The first 7 rows are patterns. Each new row is the sum of 2 different patterns, raised or lowered, with some noise. Before adding, each is slid sideways (what falls off one end comes back at the other) and multiplied by a number that may be negative. Names go in the order of the patterns.
In the rows, zero is written as 128.
Known rows, each followed by the names of its patterns:
[140 151 129 164 128 126 153 129 128 130 122 126 119 176 119 149 166 120
  90 138  79 124 156 144 154 136 111 125 105]
Tetip
[141 131 119 146 131 148 126 126 138 125 129 140  88 142  84 107 140  88
 139 141 125  91 122 131 151 115 147  79 131]
noz
[125  98 142 110 140  89 108 128 130 130 124 132 115 108 119 128 134 126
  86 124 108 128 126 109 119 135 127 110 120]
Nudu
[137 128 135 117 148 161 160 132 130 126 159 124 105 168 148 121  79  94
 145 143 133  79 122 125 102  95 124 111 127]
Tik
[102 142 145  83 160 129 114 147 138 134 107 167 127 132 140 100 140 111
 131  98 145 130 122 109 132 143 146 121 145]
Gizu
[145 158 156 132 128 106 127 112 124 100  91 116 134 103  79 128 137 117
 136 177 177 173 112 133 166 116 111 144 130]
fupu
[135 160 131 177 127 113 130 121  91 110 126 123 134 139 134 135 125 125
 140 149 127 141 134 136 130 126 121 107 130]
fik

New rows. What belongs after each?
[ 99 155 161 131 120 101 127 142 108 101 132 112 115 110 129 126 134 146
  97 145 110 118 161 184 127 171 134 132 118]
Tetip Tik
[126 159 166 163 100 110 155 103 105 130 124 139 154 164 125 118  79 121
  70 123 115  94 120 160 119  87 129 127 107]
fupu fik
[115  47 118  97  98  55  93  97 114 122 109 121  92 115 136 141 119 113
  80 138  95  92 149 117  99  72  81 115 120]
Nudu Tik
[ 70 121 126 106  98  98  94  75  70  59 112 100  57 124 104 103  76  80
  85  86 105 102 125  97 103 102 125 137 113]
Nudu fupu
[104 122 104  97 126 113 130 100 132 115  91 149 179 144 162 130 105 140
 105 101 170 144 136  77  81 139 112 130  86]
Tetip Tik
[115 114 107 110  80 104  89  98  77  69  83  87  79  66 117 105 119 102
 122 133 126  61  87 122  84  87 115 101 113]
fupu fik
[101 101  87  76  90  97  61  67 106 135  94 151 133 119 134  82  69 109
  90  83 116 111 116 127 117  99 109 103  99]
fupu fik
[119 143 158 170 122 165 175 120 134 155 190 164 136 142 173 197 196 153
 160 181 148 135 135 140 146 150 170 137 127]
Tik fik
[133 106  70  88 142 151 124  68  86 113  54  89 129 101 126 159 135 128
 114 133 142 146 118 125 120 139  99 100 148]
Tik fik
[106 143 130 125  95 120 144 152 138 112 149 136 110 122 158 120 127 145
 126 108  94 119 166 151 110 142 141 144 127]
Tik fupu
[131 133 124 146  89 107 132 148 142 114 123 138 133 183 124 107 193 136
 128 135 118 112  85 111  55 143 121  86 166]
Gizu fupu
[138 144 104 140 138 139 115 131  90 146 141 154 121 143 146 147 127 128
 133 123 124 169  86 154 110 104 116  98 108]
Tetip noz
[169 134  86  74 107 131 141 103 116 127 112 104 101  83 105 100 106  90
  75  67 127  92 135  91  97 147  63  76 110]
noz Tik
[138  54 116 118  98  46  95 101 115 127 120 106  87  59  89  82  98  70
  25  83  85  74  52  80  97  94 105 128 137]
Nudu fupu
[153 164 130 190 162 143 128 145 171 142 149 180 188 170 146 125 156 198
 148 162 178 183 167 174 167 123 167 143 143]
Tetip Tik
[ 77 147 125 101 133 113 119 146 134 130 139 138 132 171 165 133 157 127
 178 130 133 166 155 133  99 102 144 139 146]
Tik Gizu
[111 125  70  69  93 114 100  81 105 112  85 137  85  99 115  94  73 124
  66 109 127 134 146 118  86 117 117 112 114]
Tetip fupu
[157 108  77 155 160  95  54  84 106  66  60  21 110  94  45  85 112  72
  98  92  73  81  88 115 146 127 117 107 124]
Tik fupu
[124 102 141 116 101 108 117 113  79  96 129  96 149 130 111 110 119  95
 102  94 108 114 107 106  97 102 130  97 136]
noz fik
[145 144 122  99 144 155 146 141 181 156 178 141 115 185 133 122 163 148
 154 145 182 143 143 135 123 139 126 126 100]
Gizu fupu
[174 141 170 180 164 161 141 131 154 133 176 125 113 152 126 147 160 112
 146 163 130 108 155 186 169 153 129 156 187]
Tik Gizu
[137 117 150  82 114 120 129 104 152 116 127 152  99 129 130 110 124  88
 147  62 107 128  84 149 125 132  92 138 113]
noz Gizu
[130 100 140 123 113  91 128 141 161 119 173  97 126 141  75 127 111 107
 138 136 136 106 165 118 125 142 110 134 115]
Gizu fik
[117 162 141 142 175 184 172 153 158 195 148 189 173 185 151 153 147 142
  93 112 114 160 151 117 154 201 127 186 155]
noz fupu
[195 152 106 133 183 124 112 123 139 126 186 147 120 125 117 114 114 109
 109 103 111 133 109  83 158 124 152 151 156]
noz fupu
[ 86 139  87  92 124  97 128 127 133  75 123 107 160 118 128  75 114 126
 113 116 143 123 130 108 114 152 114 129 124]
noz Nudu
[118 116 101 116 139 106 118 118 136 135  80 115 109  55  62  66 133  79
  76 114 112 111  97 103  81 102  93 104 128]
Gizu fupu
[135 162 126 102 117 103 130 156 135 142 112 111 164 104 144 127 108 143
 133 117 131 143 138  94 160  98 115 119 190]
Tetip Nudu
[122 128 136 137 106  93 152 118 138  80  88 171 104 124 105 102 111 101
 120  86 112 118 117 146 115 130 130 167 126]
Tik Gizu
[125 122 120 107 123 126 126 120 142  99 135 132  91 138 115 102 114 124
 125 125 145 151 118 114 100 120  78 107  95]
Gizu fik
[128  97 100  83 114 131 121 141 111 100 126 101 123 120  77 119  91 121
 138 123 135  99 143 104  88 126 153 108 165]
Tetip fik
[138 104 114 165 134 177 148 112 122 106 141 145 137 172 132 126 146 130
 155 132 135 125 120 181 125 142 162 133  98]
Tetip Nudu
[160 160 157 124 135 161  78 126 122  96 148 183 138 174 132  89 115  96
 119 126 109 141 123  92  96  97 135 124 112]
Tetip fupu
[ 73 105 126 117 112 150 138 130  92 102 138  83  71  96 103 116 125 105
 109 118  63  92  96 131 106  67  86 106 117]
Tik fupu
[ 98  96 100  81 105 107 101  92  91  76 114 109  76 100 105  80 126  93
 125  42  97  94  86 114 130 106 129  91  82]
Tetip Nudu
[131 169 132 138 139 104 138 150 129 119 176 129  99 121 101 143 170 137
 168 114 134 145  74 172 151 120 178 143 137]
Tetip Gizu
[177 146 152 160 169 154 126 153 104 127 146 122 137 127 117 112 136 147
 137 137 174  78 131 158 182 162 142 135 154]
noz Tik
[157 161 146 169 133 145 146 193 138 151 162 147 112 173 107 134 197 137
 166 164 124 141 130 171 137 149 169 140 165]
Tetip Gizu
[130 148  98 152 161 155 145 166 149 150 154 146 121 148 158 127 143 143
 162 173 127 135 141 179 156 159 187 168 146]
Tik fik
[103 137 108 111 145 180 132 199 138 107 127 115 105 134 136 146 133 128
 138 116 134 135 127 148 134 143 144 141 140]
Tetip fik
[ 63 123 100 152 127  90  97 130  85 101  83 100 102  87 140  95 105 169
  83 119 129  57 140 112 101 124 145  96  98]
Tetip noz
[161 135 132 112 160 124 142 156 117 139 111 134 147 143 149 125 117 150
 148 137 125 158 117 142 168  84 169 118 156]
Nudu Gizu
[114 128 126  92 100 105 104  89 106  54  80  83  95 100  97  61 120 108
  90 118 142 147 153  52 120  95  73  98  80]
noz fupu
[134 107 108 124 132 134 134 149 120 137 113 160 152 125 133 128 132 122
 132 134 118 127 125 147 156 160 137 114 128]
Nudu fik
[118 118 104  98 159 134 134 105  91 136  88  99  96 118 117 120 111 111
 115 105 101 107  87  98  97  71 131  92  68]
Gizu fupu
[148 163 141 143 137 137 101 103 102 142 122  86 142 151 148 133 163 110
  98 130 125 114 116 142 130 157 167 145 134]
fupu fik
[143 178 120 184 167 139 123 128 116 126 164 131 173 149 126 126 127 159
 170 136 180 123 150 171 111 165 142 126 154]
Tetip Gizu
[156 204 117 170 159 148 169 207 148 196 163 127 152 119 125 150 158 179
 149 111 162 142 127 145 140 195 185 143 153]
Tetip Tik
[125  65 115 115  92 117 101 142  93 117  89  89  71  82  64  92  78  79
  88 129  73  80 125  51  77 106  79 101  92]
Gizu fupu
[ 92 128  90  96  68  82 101  76  77 109 103  68  87 108 151 135  97  51
 107 128  76 114 158 124 148 121  82  83  81]
Tetip Tik
[119 108  90  87 170 149 114 176 153 102 123 101 106 129 114 145  91  71
  87  89 116 122  72 121 140  78 104 127 171]
Tetip Tik
[143 131 139 148 156 121 105 116 106  76  83  86 121  99  90 115 126  99
 114 105 100 111 111 111 109 115  93 122 148]
fupu fik
[124  98 109 124 126 126  97 120 123  92 114 152 163 186 109  99 122 155
  99 111 140 144 131 143 128 121 121 115 139]
Tik fik
[128 129 132 129 124 123 104 106 122 128 105  94 131 138 134 126 181 164
 190 126 131 160 116 115 138 137 154 158 153]
Nudu fupu
[112 122 144 101  99  97 116  91  71 171 104 109  93  62  77 118  57  54
 117 108  99  79  78  80  76 114 117 103 120]
Tetip Tik
[112 145 148 149 140 108 124 156 103 105 153 143 140 159 194 201 194 142
 122 193 125 109 171 179 160 212 178 133 140]
Tetip fupu
[136 113 117 136 120 144 119 157 115 119 162 133 157 132 106 163 108 140
 120 142 169 100 112 150 100 157 123 136  95]
noz Gizu
[103 127 130  85 123 117 125  85 127 122  91 125 108 146  98 100 137 108
 136 132  95 134 104 106 137 137 126  69 148]
Nudu Gizu
[153 208 198 155 198 153 145 162 178 172 142 119 141 145 188 160 126 161
 183 116 142 154 199 188 140 149 155 191 189]
noz Tik
[167 148 140 101 127 133 111 143 126 138 161 138 111 148  95 148 180 171
 157 143 122 157 116 128 182 151 155 100 111]
Tetip Tik
[125 185 148 114 115 139 114 121 149 173 184 186 141 155 168 133 146 177
 147 170 170 171 149 144 125 125 138 149 159]
fupu fik
[107  87 121  70 121  72  91 129  24 129 103  69  79 140 103 178 100 101
  45  86 114 127 103 148 100 106 106  72 118]
Tetip noz
[157 112 103  88 121 119 103 106 134 120  89  95 106  79 122  84  93 124
  50  78 110  82  93  73 120  83  73  83  94]
Tik Gizu
[152 176 143 160 132 178 149 182 162 215 149 128 143 154 106 156 142 138
 194 142 159 171 138 145 161 190 125 167 157]
Gizu fik
[125 132  86 113 121 141 126 137 100  90  78  90  93  75  42  34  81 100
  76  24 101 125  50  85 145 184 167  66  86]
Tik fupu
[141 155 126 153  98 145 105 160 146 125 122 154 158 146 132 157 100 168
 145 118 141 130 134 163 156 147 131 168 128]
Nudu Gizu
[200 143 122 151 206 180 155 197 158 165 184 162 146 172 156 183 142 129
 136 155 159 170 107 172 152 110 149 141 210]
noz Tik
[154 130 147 171 191 197 211 155 160 186 142 136 163 153 169 180 169 146
 155 130 151 137 151 135 132 159 157 131  98]
fupu fik
[101 150  77  86 158 114 134 117  89 103 137 137  80 130 131 107 150 104
 124 111 137 105 100  99 112 109  98 100 102]
Tik Gizu
[100 128  69 140  59  88 121  84 114 110  93  79  92 128 117  87 154  44
 109 128  98  95 119 124 100 106 104 107 124]
noz Gizu
[113 105  96 120 127 106 116 156 166 141 118 124 146 109 104 119  96 127
 139 164 120 164 100 101 108 106  63  76 106]
fupu fik
[134 133 135 132  90 139 123 128 119 121 119 141 132 119 134 143 130 152
 115 122  97  74 141 156 140 142 178 144 121]
Nudu fik
[156  83 155 133 111 144 144 104 117 133 111 138 110 109 146 109 103  95
 145 143 112 122  98 142 150 122 136 114 141]
noz Gizu
[157 119 115 129 115  65  83  96 155 117  83 128 156 102 104 128 103  88
  87  98 151 128 138  93 143 153 116  93 142]
Tik fupu
[179 143 127  78 111 167 147 123  94 154 120  91  98 113  71  85  99 135
 126  84 150 168 141 126 112  99 134 117 102]
Tik fupu
[146 141 161 195 159 172 118 138 113 132 176 160 147 195 177 161 170 156
 157 115 162 146 133 155 172 154 188 156 129]
Tetip fik
[146 164 125 120 124  90 146 147 119 133 172 148 132 157 109 136 109 158
 148 130 115 109 131 112 134 139 133 128 127]
Nudu fik
[113 143  94 124 109 118  65 120 134 135 117 158 102 124 134 119 109 129
 119 136 123 113 114 121 114 126  90 128  94]
noz fik
[167 147 137 165 174 149 150 134 136 174 138 162 128 121 136 145 134 143
 134 148 157 138 116 158 160 192 145 131 135]
Nudu Tik
[102  98  74 105  53  88  68 112 106 102  85 108 111 113 101 132  73 122
 119  63 131  98  80 101 109 110 104 138 137]
Gizu fik
[ 72 144  93  74 119  82  76  78 117  81 102 112 116 102  83  81 113 105
 116 100  91 136  75  95 101  64  95 100 144]
Gizu fik
[147 141 170 123 171 161 148 161 178 130 183 144 132 123 109 139 167 136
 132 145 144 144 135 188 189 168 140 156 179]
Tetip fupu
[141 102 107 115  74  65 110  59  78 131 132 100  96  92 132 103 102 114
 100 168 105 103 142 125 104 116  98  95  94]
Tetip Tik
[158 152 146 168 141 200 127 185 178 154 195 151 154 155 181 163 159 147
 171 120 199 148 151 159 157 141 163 145 153]
noz Nudu
[ 28 114  67 100 122 132 130 126  86  98  90 111 125 113 105 114  64 108
 113  71 114 107  99  65 141  97 139 129 112]
Tetip noz
[163 130 139 137 121 123 146 115 163 113 136 151 131 169 156 135 131 166
 143 149 140 148  80 112 121 152 131 130 149]
noz fupu
[106  98  94  59 115 105  67 143 135  82 146 100  50  73  77  91 121 112
 127  95  79  98  77 116 104  87 105 107 100]
Tetip fik
[216 191 131 158 154 221 160 157 190 184 162 185 121 159 117 131 178 100
 134 137 151 120 153 130 180 166 135  92 164]
noz Tik
[112 180 127 143 140 174 156 124 163 136 144 143 128 163 134 141 115 150
 172 137 140 141 149 165 140 144 122 162 155]
Nudu Gizu
[135 145 120 125 137 119  94 114  82 121 134 125 148 109 115 103 124 132
 126 110 134 114 108 135 126 118 114 104 112]
Tetip Nudu
[133 126 140 141 165 131 152 150 138 163 150 171 147 175 142 152 154 159
 142 126 138 157 158 165 171 138 165 130 144]
Gizu fik
[104 109 119 113 127 118  78  98  78  61 120  92 117 126 136  97 108 116
 123  95 121  71 116 123 105  90 124 104 120]
noz fik
[ 90 105 138 132 108  87 154 121 130 144 179 209 175 135 142 199 116 122
 160 156 154 158 153 148 127 137 129 112 167]
Gizu fupu
[ 74 123 129 127  63 139 100  96 122 149 114 160 120 100  68 104  72 117
 129 105 113 104 112  52 112 121 112 104 131]
Tetip noz
